The same things were measured in two ways. Each way mixes the same 13 hidden numbers, adds some noise and spreads widely along 7 directions of its own, which tell nothing about the thing.
In the rows, zero is written as 128.
Some things both ways: the first way, then the second way.
[187  88 142 112  99 139 199  85 138 152 208 127 115  81 140  92  97 206
 120  91 156 150 105]
[157 110 133 115 125 125 157 138 119 138 143 117 124 138 126 103  91 104
 140  98 140 131 135  99 104 165 134 105 119 156 139 112]

[ 76 131  77 127 176  71 109 159 101 172 151 175 129 246  96 154 156  79
 158 118  69 135  76]
[151 182 163 143  95 123 148 159 103  83 130  91  84 112 135 144 155 192
 116 107 154 135 129 119 155 131 117 138  71 183 194 158]

[120 102 145 144 156 144 105 107 134 110 144 114 207 131 135 129 123 150
 139 172 132 153 131]
[114 121 137 118 115 117 107 138  93  87 132 118 137 114 115 145 140 114
 128 138 130 125 104 110 125 137 154 132 148 142 141 114]

[ 80 142 129 177 169 170 117 202  96  75  42  86 213 179 108 119  84 111
 129 153 114 108 134]
[142 124 171 118 103 144 198 116 115  69 126 176 111 158 159  92 126 101
 156 108 166  70 113  79 116 159 142 143  85 145 168  99]

[107  95  90 150 160 169 104 166 193 131 116 112 178 198 145 171 123 149
 163 127 120 154  81]
[102 128 187 151 117 119 120 153 129  66  97 125 107 136 134 179 141 171
 131 103 159 152 122 159 111 168  88 162 141 132 209 162]

[ 78  85 123 159 171 138 107 157 114 134  77 148 136 149 142 167 149 161
 158 198  92 152  78]
[105 113 118 125 154 129 124  90 119 110 135 147 119 138 139 126 145 124
 131 142 138 117 103 175 134 116 129 159 132 109 113 122]

[ 90 169 147 164 117 186 138 165 148 161 149  81 134 144 104 144  99 206
 176  87 158 160  83]
[117 120 169 110 159 118 188 163 103 151 119 133 137  93 129 173  84 152
 102 100 173 159  71 151 122 114  96 150 177 156 118 133]

[130 163 127 152 151  89 146 144  48 176 131 161  91 167 121 114 139 117
 112 176  94 167 114]
[120 141 161 119 191 167 129 108 118  59  58 146 166 147 193 101  67 156
 124 107 123  96 144 161 169 124  62 144 141 106 152 142]

[165 104 160 115 161 120 149 133 130 156 127  76 104 163 157 133 148 114
 157 141 133 117 113]
[115 152 111 175 183 138 155 115 112 118 188 131 134 102  91 117 107  99
 159 103 122 124 126  97 114 105  69 103 144  98 120 149]

[ 92 177  92 124  93 141 114 132 181 131 125  78 139 124 147 139 163 152
 184 102 121 111 189]
[104  87 146 125 108 107  75 169 141  96  80 146 145 200 122 164 156  98
 142 148 111 154 143 148 103 180 126 125 170 113 151  65]

[ 84 156 147 123 134 141 148 119 141 170 154  75 135 157 126 162 164 144
 201 152 108 113  97]
[113 166 112 131 149 104 156 166  75 110 168 120 132 120 114 144 115 120
 131 120 108 116 117 134 127 112 117  87 163 143 125 125]

[ 86 164 103 147 100 187 145 202 196 137 141 131 112 123  85 149 112 179
 120  79 199 141  83]
[131 102 161 153 171 169 133 132  99 113 105 147 170 171 139 129  88 108
 160  96  99 111 156 136 140 139  63 141 139  70 150 105]

[119 150 138 122 153 102 182 118  83 161 198 138 136 190 127 113 125 101
 145 137  94 165  80]
[ 98 137  95 133 179 143  89 132 113 147 123 127 162 122 101  97 114  82
 114 141 121 122 111 108 137  79 136 125 160 121  73  87]

[147 116 118  97 136  95 216 138  88 106 138 186 102 120 126  54 125 111
  88 101 107 112 105]
[120 132 123 142 174  98 159 145 112 157 188 106 120  93 100 171 110 172
 119 120 157 183 104 137 116 118  61 127 159 147 127 153]

[ 96 196 114 101  96 135 120 139 190 204 186  79 111 154 118 152 150 181
 196 105 160 129 121]
[163 127 124 112  72 116 149 126 114 106 147 126 121 146 135 121 164 108
 155 137 105 123 139  97 135 153 145  92  95 144 140 106]

[103 119 112 154 155 138 142 153 119  92  90 123 142 117 107 163 156 118
 100 180  79  87  94]
[125  91 162 107 111 127  65 133 128 102  44 133 137 158 143 134 139 106
 124 107 143 132 131 179 130 168 158 163 144 136 159 103]

[139 154 132 130 126 160 176 131 128 123 104 114 182 148 117  65  99 139
 151 185 133 187 109]
[158 124  93 117 105 119 127  99 121 138 157 122 115 110 122 120 155 117
 137 134 139 122 111 147 129 126 172 133 133 137 122 135]

[101 191 145 166 105 159 171 167  88  51  97 159 172 121  87 121 131 105
 119 146  94 116 148]
[151 123 128 119  79 152 109 167 154 190  97 104 138 168 157 121 125 170
  93 157  95 136 166 165 128 115 174 124 108 119 124 131]

[131 131 134  81  89 140 202 148 182 129 208 164 126 114 133  76  93 197
 108  83 167 146 103]
[169  72 139 126 121 139  65  89 183  98 113 146 151 110 131 143 150 109
 114 161 131 134 143 171 132 130 185 159 121  89 108  99]

[ 99 153  54 101 130 121 159 151 149 152 108 107 101 106 145  99 166 128
 106 126 131  81 133]
[119 130 128 116 132  91 129 103 125  95 139 121  91 108 117 148 163 136
 141 130 179 165  90 128 133 146 117 134 121 171 132 131]

[139 120 195 124 150  65 165 137   4 132 101 151  91 150 127  92 132 129
 153 177  87 125 149]
[104 147 124 150 169 130 108 111 144 172 159 119 173  98 127 147  92 199
  90 170  91 138 170 186 128  80 112 107 123  71  80 185]

[101 125  87 147 125 128  91 136 165 115 130 141  97  89 150 191 218 140
 126 108 105  96 134]
[ 72 113  86 149  96 112  96 165 109 242 154  69 147 190  80 148 151 162
 109 177  62 215 137 115  90 136  78 102 150 104 106 123]

[157 142 136 146  88 128 180 133 129 144 161 155 122 122 131  85  48 157
  97 136 173 217 165]
[137 111 156 147 122 154 152 131  93 134 127 129 149 158 127 111  99  91
 152  79  80 110 161 136 114 157 100 111 111  90 152 129]

[ 98 118 126 131 129 146 113 154 126 119  50 112 134  88 111 138 147 158
 143 207 157 106 146]
[147 163 129 132 130 107 175  98  86  69 189 122  96  87 141 162 141 159
 165 121 126 111 133 155 148 133 132 107  92 130 150 181]

[ 73 154 145 125 110 144 149 149 138  94 136  95 166 134 104 111 148 114
 148 105 137  89 154]
[120 187 114 171 156 121 140 169  97 100 162 114 147  84  96 179 102 151
 114 151  95 127 141 132 121  98 152 107 146  98 124 127]

[119  93  63 162 146 141  84 155 153 115  66 127 136 131 152 168 174 128
 139 153 115 137 117]
[ 79 133  68 188 140 140  93 104 114 142 160 127 153 203 102 113 126 116
 173 168  42 117 193 129  79 159 114 101 134  27 138 128]

[108 132 135 141 139 139 129 194 117  93  58  69 128 142 125 170 149 130
 134 145 111  35 162]
[151 108 163 123 109 133 130 108 176  92  98 155 109 124 143 119 149 100
 138 116 160 134 135 122 122 150 149 139  85 140 136 110]

[153 109 144 122 115 121 183 153 137  89 100 101 120 120 116 109 124 100
 104 145 126  96 138]
[172 137 151 172 133 152 101 111 160  76 105 147 127  92 114 138 127  95
 146  92 137 102 162 172 124 132 180 141 110  86 151 138]

[179 108 141 109 144 100 200 129  75 147 169 146 136 212 118  99 107 124
 139 132  88 149 103]
[160 118 144 131 126 140  74 121 172 106  74 119 135 129 137 105 120 119
 118 112 139 143 166 137 133 151 139 131 107 136 145 117]

[ 86  72 164 142 147 109 125 144 115 124 114 124 103 112 140 215 163 155
 146 201  79  74 103]
[104 123 130 100  99 109 153 128 104 153 130 120 101 130 140 129 158 130
 113 132 128 155 104 136 127 130 136 137  98 166 120 123]

[149 149 110 150 103 175 149 149 156  93 125 103 144  86 147 128 114 160
 104 120 162 133 149]
[123 106 151 128 128 155 107 119 175 128  96 142 135 139 144 118 122 129
 130 140 153 130 132 126 119 122 140 141 125 112 120 136]

[122 147 114 146 136 157 120 181  95  95  72 118 141 141  85 166 136 156
 142 142 127  79 133]
[129  98 132 134 206 163  52 120 171 128 118 145 186 113 145  99  83 115
 113 140 131 105 173 136 146  81 115 135 149  93  93 125]

[134 112 110 151 120 154 158 117 106 135 135 120 193 160 124 115  70 183
 172 179 117 201 117]
[140 154 165 128 126 129 154 137 104  15 115 167 136 183 177 101  88 124
 170 106 113  32 186 141 117 185 151  87 105 113 196 126]

[100 151 197 113 113 118 206 141  94 137 145  94 137 174 121  69  84 134
 181 141 107 149 133]
[164 157 141 136 126 145 167 129 140 136 153 150 132  88 134 110 116 144
  84 126 148  83 118 163 133  73 177 141 103 127 106 136]

Other things, the second way, with their names:
K569: [164 116 125 135 109  86 113 153 135 139 179 104 115  98  83 165 146 114
 118 118 129 165 133 163 104 143 156  95 136 148 122 122]
K705: [111 140 189 129 138 148 176 179 130 132  97 143 127 189 165 112  86 163
 124 103 147 110 141 126 121 133  84 118 107 142 153 129]
K498: [116 109 116 122 118 137  68  99 167 110  78 128 103 161 141  94 170  93
 150 160 139 151 156  85 136 148 174 145  60 143 117  75]
K335: [176 141 160 166 138 172 137 145 164 107 132 142 125 162 135 100 115 167
 133 116 179  90 143 114 138 113 103 145 103 119 167 129]
K808: [121 136 134 126 124 136 151 131 137 147 111 122  92 139 137 104 130 135
 121 104 167 136 105 143 117 129 133 148 114 158 140 142]
K62: [174 121 146 134  93 128 147 103 131  84 173 146 133 146 128  98 144 112
 160 122 129  90 149  95 123 154 119  95  93 123 154 127]
K454: [125 128 149 133 128 137 178 124 118 120 164 138 105 134 143 113 140 128
 142 113 138 123 120 100 132 119  85 128  88 143 140 136]
K40: [ 89 113  98 114 142 128 116 104 121 149 135 122 117 130 135 116 152 124
 129 149 137 153  98 123 129 112 112 152 144 138 110 135]
K235: [125 157 110 147 109 139 139 140  84 148 129 106 135 145 135 131 127 148
 129 127  67 122 165 156 133 128 136 123 104 101 148 142]
K678: [140 143 114 138 141 117 150 166 112 168 174 116 156 138 104 132  93 155
 104 146 118 127 131 126 110 112 123  99 152 125 110 112]
K518: [115 147 116 143 126 131 118 135 147 136 111 132 132  96 113 151 137 123
 119 155 132 149 124 121 118 105 173 139 134 116 105 120]
K565: [158 153 106 174 182 149 141 115 154 116 179 136 127  64 116 149 109 138
 139 134 138 123 148 137 132  82 138 135 126  90 115 157]
K692: [134 121 159 125  48 112 125 124 131 107 139 134 105 161 144 144 202 162
 139 152 126 128 145 131 131 153 137 132  72 137 166 138]
K278: [176 149 146 146  88 166 176 122 130  94 133 153 122 142 144  91 136 119
 140 107 138  72 125 113 130 124 140 137 102 116 167 131]
K621: [121 143 153 141 155 148 122 154 147 128 109  98  95  69 128 153 130 157
  93 104 171 173  95 149 147  79 116 166 128 160 130 168]
K983: [103 128 149 116 163 135 152  99  99  57 111 160 150 151 161 110 103 118
 147 125 126  94 122 118 137 146  87 128 132 115 142 113]
K204: [112 128 105 141 145  82 111  72 112  60 114 124 152 115  99 170 110  98
 162 125  82 168 140 182  90 211 114  86 176  77 137 131]
K468: [113 141 153 134 101 115 146 151 107 135 138 129 127 141 119 143 144 149
 124 126 130 130 125 129 117 131 116 120 118 137 142 135]
K276: [ 80 115  94 166 171 121  95 124 107 180 127 129 154 141  70 152 133  90
 140 142 110 174 123 128 105 124 110 146 159  83  90  79]
K796: [194 134 109 159  74 137 155  96 133 142 189 138 113 122  90 103 153  84
 157 116 120  85 143 140 101 135 211 105  81  94 123 127]
K364: [132 103 120 140 160 144 113 111 145  83  92 146 138 182 145 131 106  93
 180 141 102 133 172 123 118 178 128 117 121  81 134  77]
K598: [123 137 140 157 149 148 107 119 140 103 121 136 129 107 116 134 140 124
 119 131 142 124 122 141 137  99 138 157 116 107 124 126]
K575: [108 129 133 133 131 107 209 164  74 152 216 137 138 141 113 134 125 133
 141 129 123 138 109  48 105 127  40 106 138 149 141 114]
K145: [107 127 161 122 119 109 148 147  95 147 185  94 126 167 138 125 114 205
 135 130 133 136 146 101 122 148  51  90  97 156 160 179]
K261: [121 135  90 143  74 114 128 130  84 183 163  90 119 159  75 125 167  92
 152 137  71 155 132 111 108 145 160  83 100 115 104 107]
K258: [ 96  95 131  90 189 119 101 150 154 132  83 139 129 109 143 154 134 127
 108 153 203 187  67 108 155  90  97 176 182 183  89  80]
K132: [147 135 134 128  88 140 112 152 132 136 141 105 142 123 139 115 136 159
  75 155  96 122 148 133 129 105 158 130 100 134 134 129]
K799: [ 87 125 109 138 105  94 123 111  89 176 159  91 141 109  74 166 149 115
 129 133  68 194 115 150 102 141 105  87 142 102  92 152]
K447: [ 94 126 133 115 168 112 154 161  84 146 164 111 135 129 134 141  88 139
 129 119 118 139 128 127 120 122  93 101 146 145 119 141]
K608: [131 124 133 115 155 129  44 148 156 132  89 110 146  70 129 145 142 156
  77 143 175 161 110 150 167  74 135 173 165 166 114 135]
K546: [128 117  94 145 176 117 132 134 133  79 166 130  90 114 116 167 143  99
 162 139 147 153 108 133 120 129 134 140 157 127 131 101]
K935: [142  99 150 144 125 141 100 169 146 161 126 115 129 166 103 128 138 128
 113 111 153 148 113 150 121 119 103 142 152 132 137 111]
K243: [ 85 116 170 130 137 133  90 132 106  88  88 130 174 151 156 153 104 187
 118 145 121 123 145 143 126 154  82 157 159 100 178 155]
K612: [162 154 131 139 106 124 118 132 157 133 104 132 125  60 114 177 145 138
  98 140 142 140 125 193 133  95 225 147 122 116 101 136]
K662: [146 154 123 138 131 154 136 153 145 142 134 113 140 123 128  94  92 156
  84 134 142 110 119 127 119  94 143 127 141 136 127 139]
K72: [112 144 121 116 160 126 141 115 143  86 112 137 129  96 126 104 126  96
 118 137 165 151  81  65 134 109 103 126 144 168 100  94]
K914: [128 134 155 115 125 126 173 156  99 128 151 118 140 135 136 117  83 144
 112 110 127 111 117 125 111 134 112  98 138 146 137 145]
K363: [140 125  71 144  82 101 122 120 134 153 160 104 120 115  81 179 174  92
 151 167  68 188 130 146 100 144 176  83 144  91  91 112]
K834: [154 147 127 153 109 121 172 120 115 127 190 133 112 114  97 121 150 118
 139 109 139 116 111 122 115 121 120 111 111 128 134 138]
K412: [146 134 141 146  83  96 144 157  86  80 167 122 127 155 111 168 132 103
 189 120  72 117 188 112  97 200 155  58 105 108 174 118]
K617: [116 127 131 126 115 142 131 122 122 133 119 122 126 115 128 108 136 113
 113 117 128 135 106 120 124 116 124 142 131 137 130 139]
K557: [149  87 148 109 114 169  56 136 207 188  78 120 121 129 147  96 162 160
  76 148 209 152 100 140 156  69 149 198 122 166 106 130]
K38: [133 111 115 150 143 155  79 102 153 175 132 113 137  79 109 123 157 140
  80 139 141 162 109 151 145  69 122 193 126 115 104 141]
K745: [135 151 123 126 123 115 148 127 131 107 149 135 108 129 133 131 145 175
 114 156 178 118  98 131 128 120 142 150 126 154 142 126]
K461: [168 127 101 139 122 153 158 130 143 165 158 116 124 126 122  96 109 105
 125 117 109 127 134 132 112 113 149 110 124 115 112 126]
K741: [162 143 130 128  81 126 115 115 162 127 128 121 124 106 140 128 133 152
 122 148 118 115 172 157 117 135 209 104  85 119 127 164]
K173: [ 99 126  96 120 105  70 176 113  66 142 212 121 126 134  99 155 143 125
 148 154  96 148 112 112  88 166 118  89 135 129 122 124]
K161: [107 107 170 120 108 103  67 129 160 116  92 124 130  99 113 189 177 171
  97 161 182 183  95 155 136 122 137 168 138 148 121 134]
K297: [120  78 132 124  91 138  88 108 172 108  57 135  91 193 155 150 184 117
 175 142 142 173 136 153 122 186 138 165 117 113 164 110]

Some of these things the first way, each followed by its name:
[ 67 117  61 146 155 148 142 177 139  74  91 146 155 121 113 143 182 124
 102 135  68  72  61]
K745
[ 96 152  96 124 128 106 151 159 137 160 158 147 130 195 130 101 101 114
 139 105 132 176 123]
K598
[124 114 186 113 127  55 142  96  80 130 170 156 139 149 143 101 133 116
 149 158  84 140 190]
K132
[118 215  99 134 126 112 158 115 109 164 153 100 123 152 139  63 147  94
 138  79 109 145 163]
K662
[161  95 107 100 132  98 148  83 105 177 187 179 117 117 152  87  99 190
 144 122 153 193 119]
K145
[ 97 182 131 132 129 148 114 164 201 184 143  43 116 178 127 156 156 133
 190 104 135 131  96]
K278
[137 139 133 152 109  88  99 132 100 125 121  93 125 135 129 143 143 124
 163 146 103 135 178]
K518
[109 118 180 118 140  90 179 144 102 153 174 161 121 188 105 131 124  99
 155 161  92 152  60]
K235
[123 157  81 117 133  72 104 133 117 185 177 144 107 194 100 166 156 137
 180 133  75 151  91]
K608
[177  88  88 121  67 104 165 143 161 120 185 191  83  89 118 126 113 176
  99  99 148 167 102]
K565
[128  89 127 126 131 135 133 123 134 136 138 128 138 161 117 162 144 191
 188 122  98 129 115]
K569
[130  93 170 125 160  71 147 122  81 145 167 137 122 179 135 140 127 118
 172 162  68 152  91]
K468
[ 89 201 108 163 129 178 135 145 125 138 112  89 157 119 124 110 117 154
 133 106 152 131 163]
K914
[151 114  72 156 113 112 118 125 121 123 159 126 131 119 161 166 153 154
  88 161  95 138 167]
K72
[162 105 160 110 148  52 171 106  78 135 131 134  95 142 155  76 136  85
 126 161  79 143 148]
K834
[147  97 144 147 146 112 137 105 103 167 113  96 115 151 163 131 131 142
 186 164  99 169 129]
K808
[106 143  99 149  88  78 139 160 123 118 162 155  63  91  95 180 170 135
 103 120  70  95  99]
K612
[133 170 103 162  96 173 154 149 163 126 132 129 124 115 124 138 130 160
 123 105 141 151 135]
K461
[159 103 178 124 102 134 155  70  99 167 169 131 150 112 146  94  65 213
 192 159 171 217 163]
K447
[148  84 132 158  96  97 153 107  93 105 166 159  75  59 150 168 130 171
 110 133  93 141 147]
K705
[153 134 185  85 157 127 188 134 111 135 137  82 162 183 136  65 112 124
 162 148 135 116 119]
K62
[163  93 204 112 150  83 156  87 101 186 188 109  84 137 178 130 143 145
 147 185 120 161 126]
K799
[ 96 152 111 115 108 120 115 171 186 163  99  94 108 159 131 117 132 139
 164 128 153 136 169]
K38
[ 89 167 130 105 128 118 139 109 164 225 191  79  89 157 135 131 161 136
 192  95 160 147 107]
K261
